The rows are grouped in 4 ways, from coarse to fine. Each group lies inside one group of the grouping before and may be the whole of it. The rows also spread widely along 17 directions, which tell nothing about the answers.
Known rows, each followed by its group in each grouping:
[22 7 -12 33 8 -29 2 -4 -24 1 -30 22 17 -46 -11 19 11 16 6 5 12 -8 -7 7 26 -20 -24 -15 11 -9 -18] => Bava kemaz Z_867 Z_869
[8 -13 -6 -9 -39 45 34 -9 16 29 -50 29 -12 33 -20 38 14 -32 28 5 -46 31 -19 11 12 -23 -31 -17 -13 -6 13] => Bava sodan Z_726 Z_286
[23 -37 8 34 12 37 20 -17 19 10 4 -12 16 -23 -5 -30 -44 9 -5 -32 -28 -36 31 -4 -22 -3 -3 -11 -5 8 4] => Mutol meru Z_552 Z_640
[3 14 8 80 -11 -2 2 -65 35 29 -6 -5 3 -17 -20 -20 -51 38 0 -12 -19 -17 8 -16 0 -18 32 -25 -24 -20 -26] => senu Podo Z_504 Z_321
[-3 5 -8 16 -28 41 20 -13 14 16 -8 -5 -3 10 -9 21 -6 2 -7 0 2 2 3 10 -4 1 11 -34 16 4 1] => senu Bes Z_340 Z_204
[13 19 6 -22 21 -23 1 33 15 -33 9 -24 -8 13 -12 14 52 -41 -2 13 -37 22 1 -8 20 2 14 19 10 -6 4] => Bava tuv Z_684 Z_712
[19 0 22 26 42 -41 -21 31 -6 5 0 18 31 -14 11 -50 -9 -1 26 8 2 0 24 -10 -11 5 22 6 -28 -24 -9] => senu vuzo Z_325 Z_757
[-1 -24 -7 -15 -6 3 18 14 19 7 -24 15 0 37 17 -3 11 0 8 5 -17 6 8 -1 -2 -19 -19 7 -13 -5 7] => Bava kemaz Z_867 Z_882
[43 25 -11 19 14 52 35 -10 57 -5 -17 14 -9 -15 10 -22 -1 -3 17 -17 -16 -29 1 25 -9 22 -10 -5 36 -2 -14] => Bava sodan Z_726 Z_105
[1 -23 3 -18 4 -35 -27 -3 -21 4 31 -18 -2 -24 30 -29 -5 13 -8 -9 7 -3 -10 -24 8 -10 -19 1 -10 3 1] => Bava tuv Z_772 Z_714
[29 -1 40 11 12 2 23 18 47 -7 -29 8 2 8 -21 2 13 17 -11 -13 -45 29 10 -9 10 28 -3 8 -7 -13 6] => Bava tuv Z_165 Z_840
[-22 -23 -8 -18 -24 -26 -13 -42 -38 -7 11 -9 7 -21 17 30 -13 19 -34 -35 20 3 -21 -3 10 10 -22 13 22 20 7] => Mutol meru Z_552 Z_771
[16 -29 -11 -13 -19 18 12 6 7 13 2 -29 -7 -12 -35 -40 17 21 -21 26 4 6 -29 13 35 14 28 0 -10 -26 35] => Mutol meru Z_300 Z_206
[29 10 -36 9 -10 21 10 -18 15 31 5 -15 19 1 23 -15 2 -15 27 17 13 -25 9 10 7 -9 31 -35 13 -41 -4] => Bava kemaz Z_558 Z_539
[-10 6 20 27 -30 -3 15 -20 12 -5 12 -31 -5 11 -25 12 11 -16 5 23 -2 -17 1 -6 6 -11 68 -8 -12 -20 -4] => Bava tima Z_844 Z_553
[-8 21 36 39 38 -33 -11 -1 18 -21 -5 -1 12 -6 -12 1 -3 -4 -15 -21 -22 5 10 -15 -4 -10 41 20 -21 -7 -6] => Mutol niro Z_538 Z_355
[13 -22 47 22 3 -48 7 10 -22 -19 -23 30 7 -22 8 -3 11 10 41 14 16 -20 7 6 -11 20 -12 23 -12 -8 -13] => senu Bes Z_876 Z_623
[10 3 -36 -31 -6 28 8 2 37 7 7 -14 -30 18 41 -27 -4 13 5 -2 8 -6 4 1 -6 6 -24 -4 24 9 -8] => Mutol niro Z_473 Z_190
[-10 -25 -1 -25 10 -23 -3 15 -32 14 -16 -6 16 -14 39 36 24 17 7 -6 45 18 -13 23 -12 -18 -19 -15 5 -7 40] => senu vuzo Z_212 Z_510
[28 -11 -5 8 -1 -2 18 32 10 -11 -19 27 9 7 10 -11 6 -12 10 16 -31 -25 31 -20 16 -14 -20 13 18 -2 -36] => Bava tima Z_844 Z_995
[-3 17 -30 31 11 -6 -2 -14 -17 -14 30 -2 38 1 2 -13 14 -25 -4 11 -4 -6 14 3 -5 -1 29 -19 25 1 -11] => Bava sodan Z_478 Z_285
[-31 10 22 12 -4 4 -8 -3 11 -2 30 -3 -3 22 44 -14 8 12 -35 -13 19 9 -4 -23 -13 -1 44 -8 7 4 -2] => Mutol niro Z_473 Z_685
[-11 0 -21 -7 -26 -3 -8 -10 -18 8 13 -24 5 11 -25 22 -1 -26 0 10 -14 19 3 -10 13 -14 4 -22 -2 6 0] => Bava tima Z_844 Z_995
[18 12 6 14 34 28 3 -1 39 5 -4 -15 4 -29 -19 -15 -14 6 -27 -38 -18 2 -10 11 5 -6 10 -8 -6 0 18] => Bava tuv Z_772 Z_714
[-2 -16 -4 16 -15 9 12 -10 -21 -15 -10 39 22 -4 -7 -2 -10 -22 -9 -12 -24 -20 0 0 6 -3 -17 17 14 19 -17] => Bava sodan Z_726 Z_286
[-4 -21 12 27 -1 19 26 5 -15 -16 -32 11 -1 -25 -66 7 -8 -27 19 5 4 -29 -9 39 -4 -18 18 14 -29 14 18] => Mutol meru Z_552 Z_640
[5 17 13 2 15 -11 -29 18 -34 -24 28 15 6 -48 16 -21 5 -15 -26 -17 20 -16 -21 -6 20 14 4 14 31 17 -15] => senu Podo Z_504 Z_321
[-3 -18 -14 23 2 -4 1 -14 -20 16 -14 -17 14 -30 -29 29 -26 19 -3 -15 7 1 12 5 -6 -29 -28 -39 -14 15 7] => Bava kemaz Z_867 Z_882
[5 28 -38 19 23 2 -17 22 -18 8 17 38 29 -3 31 -57 -7 4 8 10 46 -4 10 5 -9 7 5 -29 16 6 -23] => Bava kemaz Z_867 Z_882
[7 -20 34 -33 -36 40 30 45 11 -8 -20 33 -7 36 1 3 28 -35 -7 6 -19 4 -10 1 18 19 13 23 4 0 8] => Bava tuv Z_684 Z_712
[31 -15 -8 -11 -10 1 27 -18 21 -4 -32 -7 -4 -16 -27 2 11 -4 29 5 -17 -11 -17 36 14 19 -13 21 -4 -20 16] => Bava sodan Z_478 Z_285
[-13 47 30 29 20 -16 -2 -24 31 -28 4 15 -13 11 -5 25 26 5 -32 -31 -42 62 -18 -18 -1 17 -7 -5 18 25 -10] => Bava tuv Z_772 Z_714
[3 -36 26 -14 2 -20 -3 -3 -1 10 -23 1 15 -4 6 0 -39 12 20 -30 12 -9 14 4 -16 15 -5 25 -35 -9 15] => Mutol meru Z_552 Z_640
[0 -34 5 -17 -16 -48 27 -21 -1 -25 -23 7 4 11 40 23 27 15 15 2 0 -25 -1 9 1 0 -24 42 16 -12 1] => Bava tuv Z_165 Z_840
[-2 7 -38 24 -30 11 -8 -76 -22 8 37 -22 5 -38 0 3 -21 -8 -12 -16 -4 -20 -20 1 10 -7 -6 -31 31 14 -13] => Bava sodan Z_478 Z_285
[-6 -14 -18 -7 -14 -29 2 -23 -9 -2 2 -13 7 2 12 5 0 13 6 3 8 -3 0 1 1 -3 -12 4 6 -1 -1] => Bava tima Z_844 Z_553
[-6 26 -26 -7 -8 -10 -20 -24 9 15 0 -1 14 9 -6 23 2 9 -48 -24 -30 58 -19 -19 38 -3 -9 -12 19 -2 0] => Bava tima Z_844 Z_995
[4 -1 -43 34 5 17 -25 -4 -5 55 7 23 61 0 9 -57 -44 3 -35 -10 -1 -11 11 -18 26 -43 42 -31 -22 -32 -7] => Bava kemaz Z_867 Z_882
[6 -9 -44 29 -7 25 33 -35 12 -14 -14 14 -13 -11 -26 -20 -12 -8 10 1 -30 -35 -5 24 -2 -28 -37 4 11 32 -14] => Bava tuv Z_165 Z_840
[-2 0 -5 2 -6 -8 14 -21 11 -15 0 32 4 28 27 -32 21 -8 12 5 -9 2 -15 11 -7 20 0 24 7 -2 -4] => Bava kemaz Z_867 Z_869
[30 1 14 35 -8 -2 6 6 -33 -10 18 34 -3 -34 11 -43 8 -15 37 25 7 -25 3 -10 -1 16 -14 -19 16 12 -38] => Bava tuv Z_684 Z_712
[-13 -28 11 8 -9 -25 3 -20 48 13 -14 -31 -18 24 -18 -6 -40 45 -8 -8 -37 11 24 -24 -11 -15 -8 12 -44 -3 1] => senu vuzo Z_212 Z_510
[-15 2 -18 -24 27 -20 -4 -1 23 -34 44 -45 4 21 33 -37 7 3 -9 -7 23 -22 16 12 -30 25 28 24 14 6 13] => Bava kemaz Z_867 Z_882
[24 -13 26 -38 6 -9 -12 44 -8 -18 10 3 9 -13 30 -5 6 -25 -5 -16 -7 -18 11 -22 13 21 -10 28 17 -2 -11] => Bava sodan Z_726 Z_286
[7 5 -7 -38 -44 14 -1 0 -16 26 -34 5 -2 -4 -7 60 8 -12 -5 -7 27 23 -33 11 45 5 4 -8 14 -22 14] => Mutol meru Z_300 Z_206

New rows, each followed by its group in each grouping:
[31 -43 -11 -29 -7 13 16 44 -18 17 -21 16 30 18 9 -2 3 -27 26 12 -22 -3 32 -5 7 -7 -32 -9 -2 -9 3] => Bava tuv Z_772 Z_714
[-23 -3 45 4 1 -10 -9 9 -21 14 -21 21 32 10 37 72 -19 -10 4 -44 25 19 20 -5 -32 -11 8 -16 -6 4 9] => senu vuzo Z_212 Z_510
[35 -12 -12 29 5 -4 12 0 -6 -11 15 -13 -18 -52 -1 -59 -1 -1 45 38 18 -68 4 17 -5 -6 3 -1 5 -6 -20] => senu vuzo Z_212 Z_510
[-9 -2 15 -31 40 -5 -2 11 39 -1 -18 -20 2 19 31 19 -5 10 -7 -46 -1 23 6 10 -27 -1 -3 18 -13 -2 36] => Mutol niro Z_538 Z_355
[16 -61 20 -14 -31 -15 8 24 -11 7 4 -1 15 25 0 -41 -26 4 24 24 -23 -15 47 -26 -9 32 -6 14 -22 -9 -13] => senu vuzo Z_325 Z_757
[-21 21 35 -9 -5 -28 -29 -26 -10 -13 10 19 10 7 27 26 -17 -41 -8 -44 -10 9 -15 -11 -4 13 25 37 -2 5 -8] => senu vuzo Z_212 Z_510
[32 1 -16 11 22 19 -3 17 -13 11 -2 -12 30 -25 -18 -6 -34 -29 32 -7 11 -25 34 12 -10 2 11 -21 -2 -5 -3] => Mutol meru Z_300 Z_206
[-2 13 -40 -3 14 -19 -12 30 -11 -7 -11 21 26 9 -6 -31 -24 2 14 16 45 -19 21 13 4 7 19 18 -2 -4 -20] => Mutol meru Z_300 Z_206
[6 -52 31 10 -8 -42 5 -15 -30 4 -24 47 28 10 27 -17 8 16 18 -2 -32 24 2 -14 -3 16 -37 23 -20 -9 3] => Mutol niro Z_473 Z_190
[-10 17 -20 0 18 -41 -21 16 -14 2 -2 35 -5 13 14 -32 34 -12 16 26 -4 37 -26 -8 17 -32 -12 3 -20 -2 -6] => Bava tuv Z_684 Z_712
[25 0 8 -5 0 6 11 25 -22 -15 4 -8 12 -35 30 43 4 -12 6 -16 29 -37 29 -3 -4 3 -17 -22 49 12 -19] => Bava tuv Z_165 Z_840
[-26 13 -14 23 2 -9 18 -32 46 -12 -6 -29 -35 20 1 9 -8 18 15 3 1 -22 6 10 -25 -33 9 4 -6 10 -7] => senu Podo Z_504 Z_321
[26 -34 9 -38 -12 14 20 10 -7 15 -20 -13 15 20 -3 15 34 -40 34 11 -25 24 -6 24 6 19 5 2 -12 -32 45] => Mutol niro Z_473 Z_190
[-10 32 4 22 -17 10 10 -2 16 15 -31 21 9 33 -15 48 -1 -20 19 1 -3 24 11 -3 -4 -13 22 -28 -8 -9 -15] => Bava sodan Z_726 Z_105
[22 12 -26 11 28 28 -2 6 0 14 16 -19 11 -23 16 -16 8 -3 -6 -8 1 10 5 4 -5 -8 -2 -44 25 0 11] => Mutol niro Z_538 Z_355
[-43 3 27 55 -26 25 13 -38 5 -14 24 11 10 19 -16 16 -5 -28 -61 -26 -44 -9 -8 -24 4 -37 59 -2 1 23 -10] => Bava tuv Z_684 Z_712
[18 8 -13 7 32 -58 -17 -15 -6 -5 -24 3 5 -48 22 15 -4 44 10 -18 18 1 -4 8 5 0 -55 9 16 -2 -11] => senu Bes Z_340 Z_204
[2 16 -38 -16 1 12 -12 -31 3 -1 17 -14 -3 -15 -11 -12 -16 -46 -3 -23 -19 -16 -25 17 17 -16 5 15 2 9 4] => Bava tuv Z_684 Z_712
[13 -13 7 19 1 -51 13 -21 14 -13 -21 -30 2 -20 -19 29 -7 32 10 -1 -11 -16 22 -6 5 -6 -11 8 -8 -13 -10] => Bava tuv Z_165 Z_840
[-33 9 -22 33 33 17 -5 -17 -4 -31 48 -7 16 -4 -2 -34 -18 -16 -39 -31 -8 -14 9 5 -33 -17 12 -7 14 54 2] => Bava tuv Z_165 Z_840
[-38 -14 -42 -6 1 -11 -4 2 -29 2 26 -19 5 34 29 9 39 -14 -9 26 9 22 -2 -7 -6 -54 7 -26 10 9 20] => Mutol meru Z_300 Z_206
[-5 11 6 12 -10 11 -6 -10 -3 11 -4 42 -8 -6 25 -25 0 19 -7 -8 16 18 -30 3 1 14 -16 -9 10 12 -7] => senu Bes Z_340 Z_204
[-29 -9 -53 -7 -25 -13 13 -2 -7 2 -10 23 23 64 4 -20 7 -14 15 34 5 3 10 12 0 -18 15 9 -9 -5 -3] => Bava tuv Z_165 Z_840
[-18 12 2 28 58 -41 -1 3 11 -47 -2 33 26 8 14 -43 -5 12 12 -16 16 -8 17 23 -45 21 -1 36 -8 24 -7] => Bava kemaz Z_558 Z_539
[-19 -30 -1 -2 -10 -19 22 -1 -23 -40 -6 7 11 9 -19 4 10 2 -1 7 9 -16 6 23 -14 20 -11 26 5 26 6] => Bava kemaz Z_867 Z_882
[-3 0 -10 -41 4 -10 -3 29 7 -2 -30 28 1 22 4 5 16 -25 -4 -8 -13 21 -22 9 26 -15 -12 36 -12 -4 11] => Bava tuv Z_684 Z_712
[-9 -11 -42 2 -20 -6 8 -40 -3 1 0 -10 18 8 0 0 7 10 -28 0 -10 1 -12 11 22 -4 10 8 20 -10 7] => Mutol niro Z_473 Z_190
[-12 -21 1 -5 -9 1 -3 -41 -30 5 28 18 11 17 76 7 23 -13 -6 -27 -26 31 -10 -18 -21 1 -41 -17 34 23 7] => Mutol niro Z_473 Z_190
[-29 -10 -7 12 -16 -11 -4 28 -40 -27 15 21 -23 3 -9 -21 21 2 -20 33 6 7 -4 -24 9 -20 -17 -6 9 43 -24] => Mutol niro Z_538 Z_355
[-7 42 -4 2 26 -3 6 -10 3 -38 6 2 -17 -21 -19 -4 42 -33 14 -2 20 6 -49 51 -3 14 23 18 12 14 20] => Bava tuv Z_684 Z_712
[-5 -5 31 -12 0 -29 -10 19 -21 -14 -15 30 -2 -1 38 16 1 -13 14 -12 14 -10 4 -16 -2 -5 -10 25 0 5 -18] => Mutol niro Z_538 Z_355
[-10 -20 4 -9 -23 -2 -17 -25 -17 16 9 0 4 -3 -5 -18 -26 -6 -5 -15 -11 5 -20 -2 10 7 0 9 -19 2 11] => senu Podo Z_504 Z_321
[49 10 -10 -4 9 -12 3 17 -15 -8 -5 3 4 -37 -4 8 46 -52 14 17 -39 -11 -15 -4 49 -22 -10 5 24 -22 -12] => Bava tuv Z_684 Z_712
[17 18 15 41 30 -9 -15 -44 15 -7 21 -52 11 -50 -20 20 -45 -7 -7 -47 -16 -27 22 -10 -11 -3 26 -10 1 1 -8] => Mutol meru Z_300 Z_206
[-20 2 3 19 -9 -26 2 -26 -3 -9 -14 21 17 7 -10 -2 -21 -5 6 -10 11 -18 -5 13 -2 -7 26 26 -21 -3 -5] => Bava tuv Z_165 Z_840
[9 7 11 38 10 -33 8 -34 14 -5 10 -24 15 14 -3 -4 23 -20 37 23 -28 1 14 5 -15 6 42 -4 -11 -33 4] => senu Bes Z_876 Z_623
[49 3 4 19 -11 11 5 -22 13 26 -25 -6 0 -40 -4 21 -21 8 3 -19 -31 -8 8 -20 30 -4 -20 -23 14 -22 -22] => Mutol niro Z_538 Z_355
[-13 -13 -3 21 -19 -36 11 -23 -14 -22 -12 -11 -3 -11 -21 37 4 -2 -1 12 -12 -22 5 1 9 -26 1 16 5 5 -14] => senu vuzo Z_212 Z_510
[-20 -2 -38 -21 -7 -28 2 -23 8 -23 24 -1 2 50 31 -41 26 1 -1 22 -1 13 -9 5 -2 25 15 35 18 -4 3] => Mutol meru Z_300 Z_206
[9 -31 51 44 -38 18 36 -62 2 -3 1 -14 -32 -33 -8 26 5 4 15 -12 -28 -23 -19 -3 -14 -5 -16 -22 -3 12 2] => Bava kemaz Z_867 Z_869
[-20 -13 -36 -12 -61 -17 -3 -63 -29 30 -7 13 23 51 23 50 -8 -8 4 -2 -22 44 0 -22 15 -1 -20 -17 16 -8 -9] => Mutol meru Z_300 Z_206
[-10 31 -1 -7 22 -6 10 41 43 -52 -15 27 -36 25 9 -7 20 -2 -12 1 -14 -7 6 -4 0 0 -19 46 28 33 -33] => senu Podo Z_504 Z_321
[30 1 18 -5 9 40 7 16 30 21 -37 49 -8 -1 -17 -31 -3 -15 12 -20 -46 39 -30 7 12 12 -35 4 -25 -1 13] => Bava sodan Z_726 Z_286
[14 28 6 15 29 -15 -12 32 5 -31 29 5 5 -35 27 -46 7 23 -16 -1 44 -31 8 -7 -2 32 18 6 35 7 -30] => Bava sodan Z_726 Z_105
[1 -47 28 -3 -33 -31 -3 -25 -23 4 -16 2 22 -8 -6 12 -21 2 -21 -18 -30 -15 0 -23 29 -1 8 36 -19 -20 0] => Mutol niro Z_538 Z_355
[-18 -9 -10 12 -3 -33 -7 -5 -24 -26 18 -20 -5 -27 -15 0 -3 8 -1 12 22 -26 3 0 -4 -14 -3 2 -1 21 -13] => Bava sodan Z_478 Z_285
[-25 10 -28 -10 -36 -6 -24 -45 -17 7 32 1 2 11 12 -11 -31 -1 -6 -13 14 14 -12 -8 -3 22 -6 -9 8 21 -17] => Bava sodan Z_478 Z_285
[6 -9 -10 -15 -19 73 6 32 6 25 7 -1 -20 -12 -1 -11 -23 -17 -2 -8 17 -15 -1 1 -4 -20 -14 -41 1 26 1] => Bava sodan Z_478 Z_285
[7 23 27 22 24 -3 -12 39 5 -6 -5 38 -13 -12 5 -31 27 -16 3 12 -2 11 -20 -7 12 -12 11 2 -10 0 -11] => senu Bes Z_876 Z_623
[17 11 35 25 -16 -11 34 -21 52 -32 -14 -27 -37 19 -34 20 9 -12 35 19 -39 -19 19 -8 -5 21 30 24 -5 -13 -23] => Mutol meru Z_300 Z_206
[2 -24 1 -12 -8 22 3 -43 -30 -11 15 -21 -23 -35 -23 3 1 -48 15 -21 -32 -3 -40 24 -5 -5 -28 5 -5 31 31] => Mutol niro Z_538 Z_355
[33 -23 6 -10 -1 25 19 7 14 -6 -38 46 -23 -55 -3 -37 14 16 -15 -15 -13 -23 -58 25 40 -4 -49 38 6 5 7] => Bava sodan Z_478 Z_285
[4 28 14 18 7 -40 2 6 5 -23 -16 38 -15 -8 24 4 25 22 11 5 14 11 -8 -10 6 9 -22 9 19 8 -35] => Bava tuv Z_684 Z_712
[2 12 -34 -16 15 -14 -18 -27 13 12 2 -21 8 -5 -4 -18 -2 23 -17 -17 -2 42 -22 15 13 22 -5 1 -1 -10 25] => Mutol niro Z_473 Z_190
[-6 -21 -52 8 -6 -22 1 -43 -35 -15 14 15 38 -6 1 -13 17 3 -29 -2 -35 16 -14 6 17 3 -39 6 34 17 2] => Bava sodan Z_478 Z_285
[-21 -18 33 16 -22 -29 19 3 16 2 -45 28 -1 39 16 24 8 18 9 11 1 -1 9 -13 -1 -25 21 23 -30 -20 -10] => Mutol niro Z_473 Z_685
[-4 -24 -12 -7 -15 -19 5 -15 6 22 -4 -6 23 30 19 -7 4 17 -3 4 -9 18 6 -9 6 -7 7 -7 -12 -25 15] => Bava tuv Z_165 Z_840
[38 33 50 16 55 8 -2 44 29 -23 -11 13 -18 -49 -7 4 42 1 -22 -27 -32 37 -21 -12 14 13 -27 -7 19 11 3] => Bava sodan Z_726 Z_286
[-16 -4 5 2 -6 -3 0 4 1 7 -7 -26 -10 19 -21 37 -4 -7 11 1 -10 30 20 -10 -15 -17 -3 -27 -21 12 7] => Mutol niro Z_473 Z_190
